There are 8 hidden switches. A switch that is on adds its own fixed numbers to the row, and there is some noise. The rows also spread widely along 12 directions, which tell nothing about the answers.
Known rows, each followed by its switches (1 for on, 0 for off):
[  5  30   9  14   9  12 -12  -9  18   1   0 -25 -10  13  -6   4   0  21
  18 -14   0] | 0 1 0 1 1 0 1 0
[ 11  -3 -12  15   0  16  10   5   2  13 -21  -6  -1 -21 -10   8   6 -15
  -5  -8   8] | 0 1 0 1 0 0 0 1
[ -2  -5  -1  -2   3  15   1  19   5   5 -10  -9   5 -32   9  -3  -3  -7
  20   3 -26] | 0 0 0 0 1 0 1 0
[ 32 -18 -15  14  -6   6   3  13  25   8 -12  -8  -8   2  10  15   6   9
  11   7  10] | 1 0 0 1 0 0 1 1
[  7 -16   8  15  12  10  17   1   3  11 -26   8  -1 -17 -21  -5   4  -6
  -7 -24   3] | 1 1 1 0 1 1 0 0
[  6 -11   7  18  27  12  -1   0  18  -1   1   2   0 -10 -30 -10   7   6
 -24  -6  17] | 0 0 1 1 1 1 1 0
[ -2  13  20  12  33  10 -12  11   9  -2  10  -9  -4 -14 -25  -4  -3  16
  -6 -10  18] | 0 1 1 0 0 0 0 0
[-17 -26  11   7  19  13 -18  13  12  -2  -5  -9 -17   8  -9   7   5  25
   8 -20  16] | 0 1 1 0 1 1 0 0
[ -8  -5  -2  15  -4   8   5  -2  18  25   8   5   6 -17  -6 -12 -15   4
  19  -3  -5] | 0 1 0 0 1 1 0 0
[-10 -16  10   6   5  12  12  11   1   8 -42   5   5 -21 -17   5   6 -12
  -1 -37 -10] | 0 0 1 1 0 0 0 1
[  6   6  18   6  20   2   1  25  22  12   1 -13  -8 -11   7   4  -4  32
  35  13  -3] | 1 1 1 0 0 1 0 0
[ -9 -35   8  -3   6  10   9  16  10  -3 -13   3  10   4 -13  -9   6  -7
 -15  -5  -8] | 1 1 0 0 0 0 1 1
[ -4  -7 -14   9   0  20 -23  16   5   0   5 -19  -8   0  -4  18 -12   3
  19   7  22] | 0 1 0 1 0 0 0 0
[ -5  20  11  -2  16  10   9  -4 -16  -4 -22  -7  -2   2   0   7  10  -4
  13 -13 -21] | 1 1 1 0 0 0 1 0
[ 11  10  14 -10   5   7  -8  13 -14 -17 -20   2   1   4   0  13 -20   2
  26 -17  -9] | 0 0 0 0 0 1 0 0
[  9  -2  19  15  14   3   3  22  -6  -1 -24  10 -15   0 -17  19 -15   9
  13  -3  16] | 0 1 1 1 1 1 0 1
[ 24 -13  -2   6  -3  -1  19  18   9  14  -3   5   3  -1   9   7   4   1
   9  30  -6] | 1 0 0 1 1 0 1 0
[ 23 -22  -7  19 -15   9  -4  13  26   2 -10   2   3   1 -14   4 -24  -3
   2   3  14] | 0 0 1 1 1 0 1 1
[ -2   5  10  15  14   6  14  -8   8  13  -1   2   8  -7 -26 -11   4   1
 -16   3   2] | 0 0 1 1 1 1 0 0
[  3  -8  15 -10  20   1   0   8  -6 -14  -9  12   0  -1   7   5  -5  10
  12   1 -19] | 0 0 1 0 1 1 0 0
[ -2 -21  -8 -14   4  19   1  17  10  -1   0  -9  24  -9   5 -13   6 -14
  -5  10 -24] | 0 1 0 1 0 0 1 0
[  8   2  15  14  31  -3  14 -10  37   2   2  -1  -7 -12 -10  -3  15  29
   0  28  -8] | 1 1 0 1 0 1 0 0
[-11  -2 -20   9   2  16   6  -9  -5  11   4  -6   3 -31  -4  -2   3 -16
   1  17  -7] | 1 0 0 0 1 0 0 0
[ -1 -19  -9  -1  -7   7  10  -7   1   8 -22  15  11  -4   3   0  -2 -13
  12 -26 -27] | 1 1 0 1 1 0 0 1
[  5  23  20  19  19   0  -1   7   5   1  -4  -6 -25  12 -11  14  -3  25
  15   3  20] | 0 1 0 0 0 1 1 1
[-19  -7  14  15   8   2  16  -3  19  21   7  10   7 -14 -18 -13   4   5
  -5   1  -4] | 0 1 0 0 0 0 0 0
[-11 -25   3  -9  13  13   4  45 -21   1 -10   1   1 -21   5  13  -2  -6
  13  24   3] | 0 0 1 0 0 1 0 0

New rows. What belongs after each?
[ 17 -21   0  19  15   7 -12   6  24  -4 -10   0 -19  -4  -9  17  -2  23
   9  -3  23] | 0 0 1 1 1 1 0 0
[-12 -21   1  15  -2  19  18  11  -4  13 -31  -3   1 -20 -25   7   5 -22
 -13   4   6] | 0 1 1 1 1 0 0 0
[ 19  12  14  14  17   1  25   3   1  23 -18  13   6 -20 -11  -1  11   0
   0 -18   0] | 0 0 1 1 0 1 0 0
[-11 -36  -7 -13   0  16   2  17  12   1 -16  -4  24 -16   5  -8   6 -13
   0  -4 -26] | 0 0 1 1 0 0 0 0
[ -5 -22  -4 -11 -19   4  13   5 -10  11  -6   9  19  21   6  -2  -1 -12
   7 -14 -13] | 1 0 0 0 0 0 0 0
[ -2 -11   9  13  13   8  14   9  21   8  -9 -12  -5  -9 -11   1  17   8
 -12  27  -1] | 0 0 1 1 1 0 1 0
[  6 -38 -11   9  -4   6  -8  19  25   0   6  -4  -5  -4  -3   9  -8  10
   3  19  15] | 1 0 0 0 0 0 0 1
[-10  -3   1  18   0   2  18   8  14  28   2  -6  -8   2  -3   7  15  13
   2  20  11] | 0 1 0 1 0 0 0 1
[ 16  -1  16  10  22   4   1  22  12  -4   6  -2  -1  -7 -14   1  -7   9
  -2  27  11] | 1 1 1 0 0 0 1 0
[-14  -8   6  12  -6  10   9   6  10   6 -20  -9   4   0 -20   6  -2  -4
  -4   5   3] | 0 0 1 1 0 0 0 1
[  6  17  17   5  16   2   0   4   7  -1  15  -2   7  20 -15   0  -6  14
  -4  17   7] | 0 1 1 1 0 0 0 0
[  8 -13  14   4  32   5   3   5   8  -1   2  14   6  -5 -17 -13   8   9
 -18 -22   7] | 0 1 1 0 0 1 0 0
[  1 -21  11   2   4  10   2  26  10   7  -4   3  21 -12 -19  -7 -11  -7
  -6  -1   1] | 0 0 1 1 0 0 0 0
[ 15  18   1   3   3   8   1  23 -12  19   9  -2  12  -5  -3   2  -5  -3
  12 -10  10] | 0 0 0 1 0 0 0 0
[ 14 -11  11  16  21  -5  -6   2   8  -1   1  19 -17   5  -4  18   1  23
   5 -16  24] | 0 0 1 0 0 0 0 0
[ -6 -38   4   4   3   8   2  22  -9   4  -6  17  -1  15  -8   5  -7  -5
  -2  -3  17] | 0 1 1 0 1 1 1 0
[ 13 -13  -9  15  40  12  -8   8   7  -5  -1   8 -18 -36   2  12  15   7
  -2  12   7] | 0 1 1 1 1 0 1 0
[-13   3   6   1  -2  14   0   7 -11   2 -12  -1  12   7 -18  -2 -13 -11
   1 -16  -7] | 0 1 1 1 1 0 0 1
[ -6   5  13   6  37   2  14   6 -10  -1 -24  13 -11 -28  -6  13  16   7
   0   0  -8] | 0 0 1 1 0 1 0 1
[ 16 -16 -11   6  23  11  -4  15  21  18  16   6   4 -26  11 -11  13  10
   5 -10  -4] | 0 1 0 1 1 0 1 0
[  6 -17  -8  -4  28   4 -10  14  -1   1   2  21   0 -21  22  12   2  10
  29  -8 -13] | 1 1 1 1 0 0 0 0
[ -1  -1   6   9  11   3  -3   7  25   7  12 -17  -9  -5   5   1   5  27
   9  19   0] | 0 0 1 0 1 0 0 0
[  2 -26  -9  -6  20  14  -6   5   7  -7  -4   6  14 -24  -3  -6   3  -6
  -3  -8 -21] | 1 0 1 1 1 0 0 0
[ 24  11  27   3  17   0  11   4   4  -8 -22  -5 -10  17  -6  12  10  15
  -3  -7   3] | 0 1 1 0 0 0 0 0
[ 19  -5  13  10  10   9   2  29   9   9  -3   9   9 -12 -17  -3 -14  -5
   4 -10   9] | 0 1 0 1 0 0 1 0
[ -6  -9  13   5   3 -14  16  10  -2  17  13  24   0  15   8   9  -4  14
  13  22   4] | 0 0 1 0 0 0 0 0
[ -6 -33   6  14  11  -2  26  18   9  25 -20  19  -8 -13   4   5  19   9
   3   0  -3] | 0 0 1 1 1 1 1 1
[ 29  12  19  -3  21   2  26   5  -5   3 -20  12  11  -5  -3  -5  24  -4
 -15 -19 -18] | 0 0 0 1 0 0 1 0
[ -4  15  10   8  25   7  14  10  -5   9 -12  -2  -9 -28   1   2  17   1
   4  -2 -10] | 0 1 0 0 0 0 1 1
[-20 -11  17   0   7  -1   3  23 -17   0 -16  15  -4  10  -6  21  -8   3
  17  -4   1] | 0 0 1 1 0 0 0 1
[  8  -5   9  -3  12  13   3   3   3  -6 -22 -12  -1   8   0  -1  14   3
   2 -21 -17] | 1 1 1 0 1 0 1 0
[ -8   6  16  -7  28   9  -9   1   6 -11 -10 -12  -5  16   0   7  19  22
   7 -20 -10] | 0 1 1 1 0 0 0 0
[  9  -9   8   5 -15   8  17  11  -8   4 -18   1   3  23 -10   5 -11 -13
   1   7   6] | 0 1 0 0 1 1 1 0
[ -5  11 -13   1   1  10  -3   6   1  18  27 -20  13  12   5  -3   2   7
   9  20   5] | 1 0 1 1 0 0 0 0
[ -2  18   6  12  -3  -3  16 -16  -4  17 -14   7  -3   7   3   8   3   6
  14 -23  -6] | 0 0 1 0 0 0 0 1
[ 15 -11  15 -10  27   6 -16  18   2 -21 -11  16   8 -17   1   1 -20   9
  19 -30 -12] | 0 0 1 0 0 1 0 0
[ -4  -9  17  13  18 -17  23 -22  16  16   5  31  -7   8   1  -4  17  27
   4  -6 -12] | 1 0 0 0 1 1 0 0
[-20 -11  24   9  26  -7  -2  17   5   2   6  28  -2 -22 -14  -2 -16  16
  10  -6  -5] | 0 0 1 0 1 0 0 1
[ -2 -26   4   1   7   0  21  16   4   6 -13  22   9 -14   7   6  -1  -6
   8  31 -16] | 0 0 1 1 0 1 1 0
[ -3 -11  -6  15   7  23  -7  26  13  17   1 -18   0 -34 -15  -1 -13  -1
  12   7  20] | 0 1 1 0 0 1 0 0
[  3 -13   3   0   6  13   4   8   8  -3 -28 -12   1 -13  -3   4   9  -2
  -3 -21 -10] | 0 0 1 0 0 0 0 1
[-10  -5  15   2  32  12 -27   6  22 -23  -3 -15 -13  11  -7   9   2  28
  11  -7   1] | 0 1 1 1 0 0 1 0
[19 -5 12  1 17  3  5 29 -6  2 -7 16 -2 -7  4 10 -5  3 15  3 -5] | 0 1 0 1 1 0 1 0
[ 14  -6  -8  13  -2  22  -8   8   5  -1 -14 -14  -5 -11 -13   3  -8 -12
   1 -15  11] | 0 1 0 0 1 0 1 0
[ 14  14   6  -8  29   7  -6  13  -2 -14  -4  -7  -6   3  12  12   5  16
  23  11 -12] | 1 1 0 1 0 1 1 0
[ 13   4  22   1  35  -6  -6  11  20 -12  12  15  -1  -6   3   5  -6  29
  15  23 -11] | 0 1 1 1 0 0 0 0
[ -4 -26  -8   2   3   6  -1   8 -17  -3   3  27   2   4   1   7 -18 -11
  15   7  -1] | 1 1 0 0 1 1 1 0
[ 21 -23  -3  -2   0  13  14  39  -3  18 -12   5  16 -15   5  -7  -5 -14
   4 -11   1] | 0 1 1 0 0 1 1 1
[ -6   2  18  -1   4   3  -4   4  -5  -5  -8   8   2   8  -6   5 -15   7
  17 -16 -10] | 0 0 1 0 1 0 0 0
[  2 -25   5   7  16  11   2  13   8  -7 -24   3 -10 -23  -6  12  -2   1
   6   5   3] | 0 1 1 0 0 1 0 0
[ 26  10 -11   4 -22   9   3   5  -5  12  -1   0  13   7   9   4 -20 -15
  20 -11   1] | 0 0 0 0 0 0 1 0
[ 14 -11  -1 -10 -10   4   9  13  13  12 -10  -9  11  19  22  -1   7  11
  14 -16 -17] | 0 1 1 0 0 0 0 1
[-10   6  -6   5   5  12 -15   0  -3  -3   0 -13 -12   3   3  12  -8   9
  19   0   0] | 0 1 1 0 1 0 0 1
[ 13  19 -11  18  -9   7  -1 -22  10   6  12  -9   5   5 -10   1 -13  -2
   0  10  13] | 0 0 1 0 0 0 0 0
[ 27   3   5  20  14   5  11 -12  29  11 -18  -2  -9 -13  -8   3  12  12
  -2 -11  -1] | 0 1 1 1 1 0 0 0
[10 -5 11 -4 13 -4 10  1  5  4 -5  4  4 26  7  6 18 19  3 -6 -8] | 1 0 1 1 0 0 0 0
[-15 -18   8  13   7   7   8  18  12  29  13  -5  -2   1 -14 -10  10  13
  -1  -6  14] | 1 1 0 0 1 0 0 0
[  6 -12 -12  18   5  15   0  -6  15   8  -8  -2  -2 -16 -10  -1  -3  -7
   0  -8  11] | 0 1 1 0 0 1 1 0
[  2  -3  40   2  51   0  13  46 -13   4 -14  21  -1 -24 -17   2   5  11
  10  -4   0] | 1 1 1 1 0 1 1 0
[  8 -22  11  -3   6  -2  21  22 -14   6 -24  22   0   9   2  17   2  -3
  13   6  -3] | 1 1 0 1 0 1 0 0
[ -4  14  20  -6  13   6  -1   8 -27 -16 -16  10   6   7  -9   8 -10 -10
   7 -18  -9] | 0 0 1 0 0 0 1 0
[  1  -6   2  15  15  10  -3  18   8   9   4 -11 -11   4 -16   9  11  12
  -9   4  29] | 0 1 0 1 0 0 0 1
[ 21 -38 -10   1  -4   7   8  16  -6   3 -12  13   4   0  -2   7   1 -13
  -7  -9   8] | 1 0 0 0 1 0 0 0
[-20   4   4  13  -2   3  19   2  -1  33   4   0   3  -7  -6  -3   6   4
  10   2   3] | 0 0 0 0 0 1 0 0
[  2  -3   0  17   1  16 -19  -3  24  -6  -9 -22 -15  -8 -12   9  -7  14
  12 -15   9] | 0 0 0 0 1 0 0 0
[ 21 -18   9 -15   5   3   4  40 -17   4  -5   8   8  20  12  12  -4   2
  16 -10   4] | 1 1 1 0 0 0 0 0
[ 23  -7   3   5   9   6  19  16  18  13 -11  -8   4 -23   1  -2   7   3
   4  16  -9] | 1 1 1 0 0 0 0 0
[ 18 -21 -13  13  17   0  -1  -4  10   2  -8  16 -14   3   8  20   6  15
  10  -4  15] | 1 1 1 1 0 1 0 1
[ 10 -15  -1  -1  -2   7  17  16  20  12  -8 -17  10   7   2  -2  19   6
 -12  21  -4] | 0 0 1 1 0 0 0 1
[ 18  10 -16  11  -3  15 -14 -24  18  -1   8 -16   2  18  -5   2  -4   7
   0  -6   7] | 0 1 1 1 1 0 0 0
[-11 -14   9  -1  19   5   8   8  -8   6 -12   4  -5   0   1   7  19  10
   0 -12   3] | 0 0 1 0 0 1 0 0
[  2 -14  31  -4  27  -2  13  30   7  -1 -13  15  11 -23 -12  -9   1   7
  -6  -9 -16] | 0 0 1 0 0 0 0 1
[ -4 -33 -10   4  -1  15  -4  20  -6  15  -7  14   9 -24   0  -1 -12 -16
  12 -27  -1] | 0 1 1 0 1 0 0 0
[ 16 -16  21 -11  18  -4   7  13  13  -9  -8  21  14  18   5  -5   3  11
   8 -16 -25] | 1 1 0 1 0 0 1 0
[  1 -20  -2 -12  12  21  -4  46 -15   3  -4  -4  17 -15  -2   1  -7 -12
   7   8   4] | 0 1 1 1 0 1 0 0
[  6  17  29  13  26  -2  -5  20  22   8  18  -5  -8  -4 -11  -1  -1  36
  14   9   6] | 0 0 0 1 1 0 0 0
[10 -5 11 15 27 -5  8  1 14 10  0 24 -2 -6 -4  2  4 14 10 -9  0] | 1 1 1 1 0 0 1 0
[ 10  -5   4 -11  26   1  12  -2  -7 -22 -11  12   0   3  11  12  18  -2
  -4  32 -25] | 1 1 0 1 0 0 1 0
[ 17  -4  19  13  17   9   4  28   3  11  -8  -7 -10  -5 -20   3  -1  12
  -3  -4  25] | 0 1 1 0 1 1 0 0
[ 11  -4  -2   5  28   4  14  -8   7  -7 -26   3 -18 -13  15  16  37   7
  -5   6 -15] | 0 1 0 1 0 0 1 1
[-20 -25 -17  15  -7  15  -2  -3  21  20  -5 -11  -5 -13   0  -1   5   3
   5 -14   1] | 0 1 1 0 1 0 0 1
[ 14 -33   0  -5  16  19  -7  31  -2 -17 -18 -10  -6  -6  -8  12   4  -4
 -10   5  16] | 0 1 0 0 0 1 0 0
[-13 -37  -2  -3  -3   8   9  34   1  22 -12   1   5 -10  11   5   7   2
  15 -10  -6] | 1 0 1 0 0 0 0 1
[ -7  17   1   5  22   8   6  11 -32  12   1  20   3 -25  -4  12  -6 -15
  12   4   0] | 0 1 1 1 0 0 0 0
[ -5  11  18  -7  12   9   2  19  -5   4  -3  -8  13   3  -5  -1   2   4
   7  -2 -11] | 0 0 1 1 0 0 0 0
[  6  -1  16   3   1   2  24  18 -19   6 -17  14   9  -9 -14   3 -13 -14
   0  17  -5] | 0 0 1 0 1 1 0 0
